The first 7 rows are patterns. Each new row is the sum of 2 different patterns, raised or lowered, with some noise. Before adding, each is slid sideways (what falls off one end comes back at the other) and multiplied by a number that may be negative. Names go in the order of the patterns.
In the rows, 128 means zero.
Some rows, each with the names of its patterns after it:
[155 143 108 160 110 128 106 138 100  99 138 127 155 131 137 133  96  95
 129 123 159 132 142 117 125 158 156 126 111 157 153 158 128 118  97 133
 148]
(3)
[ 96 104 141  98 125 160 125 152 126 107  99 144 105 162 114 106 144  96
 111 131 134 143  99 150 100 103 132 102 119 157 100 115 114 160 126  96
  95]
(5)
[101 151 159 109 145 115 124 148 145 135 118 111 102 100 101 133 144 158
 104 142 137  99 154 160 125  94 110  97 146 158 134 105 118 159 146 128
 129]
(4)
[102 117 127 130 100 157 106 153 123 118 140 120 154 124 140 107 146 116
  98 114 113  99 162 115 102 157 131 134 146 159 134  95 133 143 132 145
 115]
(2)
[160 118 111 108 130 149 102 159 114 136 115 138 161  97 149  97 149 134
 151 116 136 147 152 147 146 110 102 149 129 130 111 142 102 154 131 107
 158]
(6)
[ 94 147 160 141 118 143 137 115 124 152 100 156 152 143 131 158 143 159
 159  97 116 119 154 145 156  94 113 141 115 150 162 108 144  94 102 124
 148]
(0)
[127 137 145 121 100  95 119 123 137 142 153 128 128 138 120 161 158 122
 109 134  96 141 101 162 157 136 155 124 155 147 159 110 100 158 138 126
 109]
(1)

New rows. What belongs after each?
[101  83  96  90 129 128 132  85 106 131 143 104 162  87 153 137 114 137
 102 103  66 108 137 104 129 139 101 130 111 121 102 119 145  62 104  93
 135]
(3) (2)
[164 134 124 149 149 170 160 163 130 106 127 159 100 199 142 156 162 181
 187 157 174 136 121 147 159 188 199 140 138 111 148 143 141 186 107 144
 154]
(3) (2)
[161  99 124 114  88 138 133  92 135 163 139 106 119 122 104 134 164  88
 149 144 152 126 170 118 151 166  78  95 123 157 153 148  89 128 114 126
 134]
(6) (0)
[115 181 171 154 200 125 151 189 149 114 143 184 159 161 180 142 113 193
 127 133 122 168  97 164 125 106 203 190 155 120 119 130 206 141 172 149
 142]
(6) (0)
[ 67 102  85 105 151 123 122 118  59 137 143  72  88 116 102  91  94 132
  73  90 111 101 125 116 132  88 103 104  83 104  60 109 106 105 111  87
 101]
(3) (2)
[162 169 170 146 189 111 187 193 135 164 145 159 137 170 169 132 160 154
 141 153 175 174 166 144 160 112 168 132 165 176 159 165 129 169 139 195
 159]
(2) (1)
[ 95 130 128 141 170 103 146 111 142 123 127 199  98 173 101 149 147 153
 142 143 163 145 166 141 104  97 146 118 160 111 134 131 167 137 127 188
 175]
(2) (6)
[110 143 162 121 144 110 151 154 137 146  95 117 134 149 112 132 170 132
 162 159  79 164 180  92 117 113 121 116 105 181 120 117 119 119 165 138
 155]
(2) (6)
[125 112 153 123 175 133 183 164 155 188 166 164 151 189 156 148 169 146
 124 136 162 181 163 132 151 107 148 129 168 131 143 156 145 178 138 180
 173]
(3) (1)
[ 61  96  63  85  63 119 122  92 101  77  74  54  53 132  95  77 108  26
  48  66 116  97  80  39  51  89  69  62  26  66  91 103  95  39  26  76
  83]
(3) (4)
[145  78  93  76  90  87 114 137  82 108  82  87 101 127  93  79 106 123
  93 124  84 108  86  70 112  74 130  89 131  73 102 146 139 113 117  90
 131]
(3) (2)
[130 145 142 183 140 133 118 160 114 109 115  92 169 164 167 107 137  94
 177 165 113 167 129 112 151 118 186 144 161 144 164 136 118 105 167 138
 145]
(5) (0)
[115 190 139 137 170 138 119 176 102 149 182 136 118 149 134  77 149 154
  98 154 173 133  95 142 114 135  95 165  94 131  94 117 204 122 174  79
 141]
(6) (0)
[151 137 114 117 105 133 153 120 102 134 123 122 100  86  86 127 152 125
 134  98 123 112 127  91  97  74  67 135 136 135 103 112 137  95  83 115
  89]
(3) (4)
[140 112  87 142 115 168  82 109 175 161 160 163 139 162  99 101 144 103
 140 134 135 107 148  90 114 169  95 176 139 116 124 106 173  98 163 130
 139]
(5) (2)
[ 69  34  90  72  69 113  28  73  87  56 109  70  98  26  40  58  62  91
 111  36  58  96 126  77  41  26  62  77  72  59  70 103  95 119  82  57
  35]
(5) (4)
[104 143 118 119  96  69 122  74 152 106 135  80 143 123  69 120 128  99
 111 128  74 133 147 142  92 139 118 133 143  91  62 153 166 120 128  82
 142]
(4) (6)
[159 144 155 110  86 123 154 146 136 126 157 106 152  97 123 100 108 122
 123 127 117 163 148 117  85 121 108 178 144 132 133 115 133 166 121 145
 170]
(3) (0)
[137 160 127 182 142 125 118 112 159 140 169  98 122 127 138 148 136 102
 132  80 135 118 130 127 147 162 158 143 148 112 126 141 152 120 145 129
 130]
(2) (0)
[112 109 167 190 148 136 112 179 137 207 150 157 127 118 204 114 207 143
 182 140 201 180 129 147 118 140 169 181 179 191 163 179 122 176 127 168
 184]
(3) (6)
[154 107 105  79 135 137 129  93 104 135 162 163 137  99  86 118  89 108
  94 117 100 106  92  97 150 136 130  89 119  87  98  84 116 108 103  85
  94]
(6) (1)
[ 70 141 121  94 182 130 157 116 134  75 128 167 119 134  80  86 149 125
 151 118  89  93 148 107 100 133 127 105 118 130 159 123 141  73 107  78
 133]
(0) (1)
[ 75  91  85 131  65  64 118 103 125  60  72  55  90  94  57  70 106  79
 134 120  68  75 112  96 112 113  61 112  98  55  72 110 128  95 118  58
 107]
(5) (6)
[115 148 140 159 130 125 119 159 109 121 148 119 122 151 155 110 146 125
 126 168 131 159 150 145 136 138 163 101 140 136 146 154 153  87 137 148
 127]
(5) (0)
[ 96 130  91 162 138  89  94  72  95 117  92 141 165 114 132  87  97  85
 134 102 107  84 101 142  70  83  87 121 136 123 125  78  78 104 106  82
 154]
(3) (5)
[137 164 110 100 106 140 106 170  85  96 151  84 105 137 121 119 111 113
 163 117 163 139 129 100  62 170  88 142 130  96  76 142 142 120 124  89
  80]
(4) (6)
[115 127 119 121  91 139 101 121 163 122  84 102  69 119 108 119 159 111
 140 100 139 154 112 111  62 153 124 127  83 118 138 148 119  96  69  83
 130]
(6) (1)
[ 91 125 104 149 128  96  89 114 129 123 127  87 129 136 168 121 129  88
 113 159  85 126 139 157 140 155 138 145 104 117 129 135 119 129 180 110
 155]
(3) (6)
[147 166 126 168 190 152 193 141 127 157 193 148 220 143 169 149 113 144
 144 172 159 129 153 159 169 139 139 159 202 144 151 141 197 187 170 150
 149]
(5) (1)
[123 128 107 117 136 151 122  92 113 102 141  86 131 121 128 145 144 136
 122 130 110 115 124 144 120 123 119 147 148 107 103  92 121 115 131 153
 162]
(3) (1)
[ 92 102 139 112 150  79 129  80 150 118 119 123  91  71 129  98 166 168
 104 104 153 115  86 124 116 107 128 112 100 108 161 112  98  88 142  69
 112]
(6) (0)
[ 83 141 118 118 138 156 140 120 128 130 135  85 167  96 161 115 126 179
  81 132 100 157 146 130 138 121 128 157 129 142 135  83 141 125 154 115
 125]
(5) (6)
[ 84 123  90  91 170  83 118  98 140 121  79 104  75 102 115  96 102 137
 109 131 102 123  82 125 114 158 103 108 162  93  79 125 136 141 103 139
  75]
(5) (2)
[161 104 103 123  94 142 129 136  95 132 135 145 140 129 112 168 119 119
 155  93 119 132 122 108 110 135 107  89  98 110 143 169 114 136 123 122
 128]
(4) (2)
[120 173  86 129 133 126 114 114 121 150 179 185 159 126 101  77 131 114
 123 137 109  70 100 167 159 149 140  90 143 116 107  97  82 130 102 132
  83]
(4) (1)
[218 164 142 149 199 157 196 177 169 172 174 145 156 177 182 137 182 135
 138 208 172 180 178 151 143 189 209 164 165 140 135 175 176 182 194 199
 162]
(5) (0)
[161 138 110 126 177 150 187 133 114 157 137 113 171 163 181 122 194 149
 122 158 113 143 178 118 166 161 177 155 100 117 109 141 171 100 135 188
 162]
(3) (5)
[132 144 100 177 103 138 148 136 175 140 171 143 124 103 160 122 141 137
 142 110 166 155 147 162 135 169 176 188 147 104 122 158 161 174 146 104
 160]
(3) (2)
[170 103 160 127 133 128 126 118 123 137 172 169 135 114  90 139 119 129
 119 109  87 149 147  84 129 127 120 126 140 127 123  90 136 129 116 131
 133]
(3) (6)
[115  47  77  39  99 124  60 128  62 111  80 110  96  29 119  49  96  67
 102  71  97  92  83  68  90  54  58 105 104  79  59 101  48 130 103  52
  89]
(6) (1)
[ 81  89  94 153 134 123  77 107 107 109 127 145 145  96 126  94 115 123
 138  81 139 138 123 131  94  84 140 151 114 113 126  93 124 137 110 109
 126]
(5) (4)
[121 128 155 139 161 130 131 112 131 151 150 139 100 135 157 168 133 149
 107 159 123 137 140 105 155 107 120  99 152 136  98 138 135 159 140 134
 130]
(3) (1)
[ 73  71 130 104 165 108 143  86 129 132 114 100  86 113 169 130  86 132
  88 125 146 168 141  51 151 113 116 114 116  56  75 126 116 115 146 107
 140]
(3) (2)
[148  92  89 104 154 142 108 142 138 122 153 121  94 112 141  74  92 109
 115 181 139 118 135  89 120 157 154 113 110 134  83 172  99 163 142 140
 101]
(6) (0)
[ 97 111 160 146 165 137 164 132 144 145 153 133 118 105 108 128 142 179
 138 151 148 147 116 175 136 153 185 114 128 159 133 196 181 157 123 164
 106]
(4) (0)
[152 172 119 163 129 155 144 198 129 116 184 168 190 111 125 103 151 166
 113 134 167 138 189 183 122 132 167 158 172 174 110 167 151 114 128 177
 187]
(5) (6)
[146 163 161 125 112 156  94 116 117 112 115 111 138 122 173 134 149 146
  64  76 115 131 164 146 113  96 124 140 161 143  84 162 120 138 116 122
  63]
(3) (0)
[114 130  98 127 115 163 134 121 138 102  77 133 132  85 140 153  97 108
 159 159 111 156 117  96 133 133 107  79 107 126  99 178  78 113 136  93
 147]
(4) (2)
[126 110  87 148  59 121  67 111  90  71 116  81 122  98 122  86  89 111
 114 118 149  73 126 113  77 119 116  88  67 113 139 114  86  91  70 116
 135]
(3) (2)
[168  93 107 103 109 126 125 149  83 136  81 148 117 120 170 146 130 140
  76 155 121 114 135 109 123 102  89 161 123 112  90 106 154 167 147 135
 104]
(5) (2)
[ 73 139 144 118 130 172 135  76 155 112 109 125 112  78 105 104 106 124
 160 116 131 104  98 166 132 136 133 116  84 158  98 129 138 114  78 187
  99]
(2) (0)
[166  90 116 102  74 159  82 140  85 136 129 115 109 111 123 111 102 132
 164 132 159 134 152 105 149  80 120 150  90 100 110 117 150 142 103 181
  84]
(6) (1)
[172 116 107 148 130 111 111 163 148 141 156 140 135 178 141 107 134 144
 110 167 130 126 156  95 148 125 126 139 167 110 135 147 167 135 177 121
 140]
(5) (2)
[122 115  97 130 167 156 140 179 125 173 144 149 134 114 136 147 157 163
 111 138 107 123 125 113 151 107 142 110 155 171 143 146 126 130 152 170
 116]
(2) (0)
[149 227 179 182 167 163 226 176 185 164 186 184 207 181 193 188 189 173
 171 141 157 213 198 168 173 203 125 222 205 156 188 193 140 171 184 181
 179]
(4) (6)
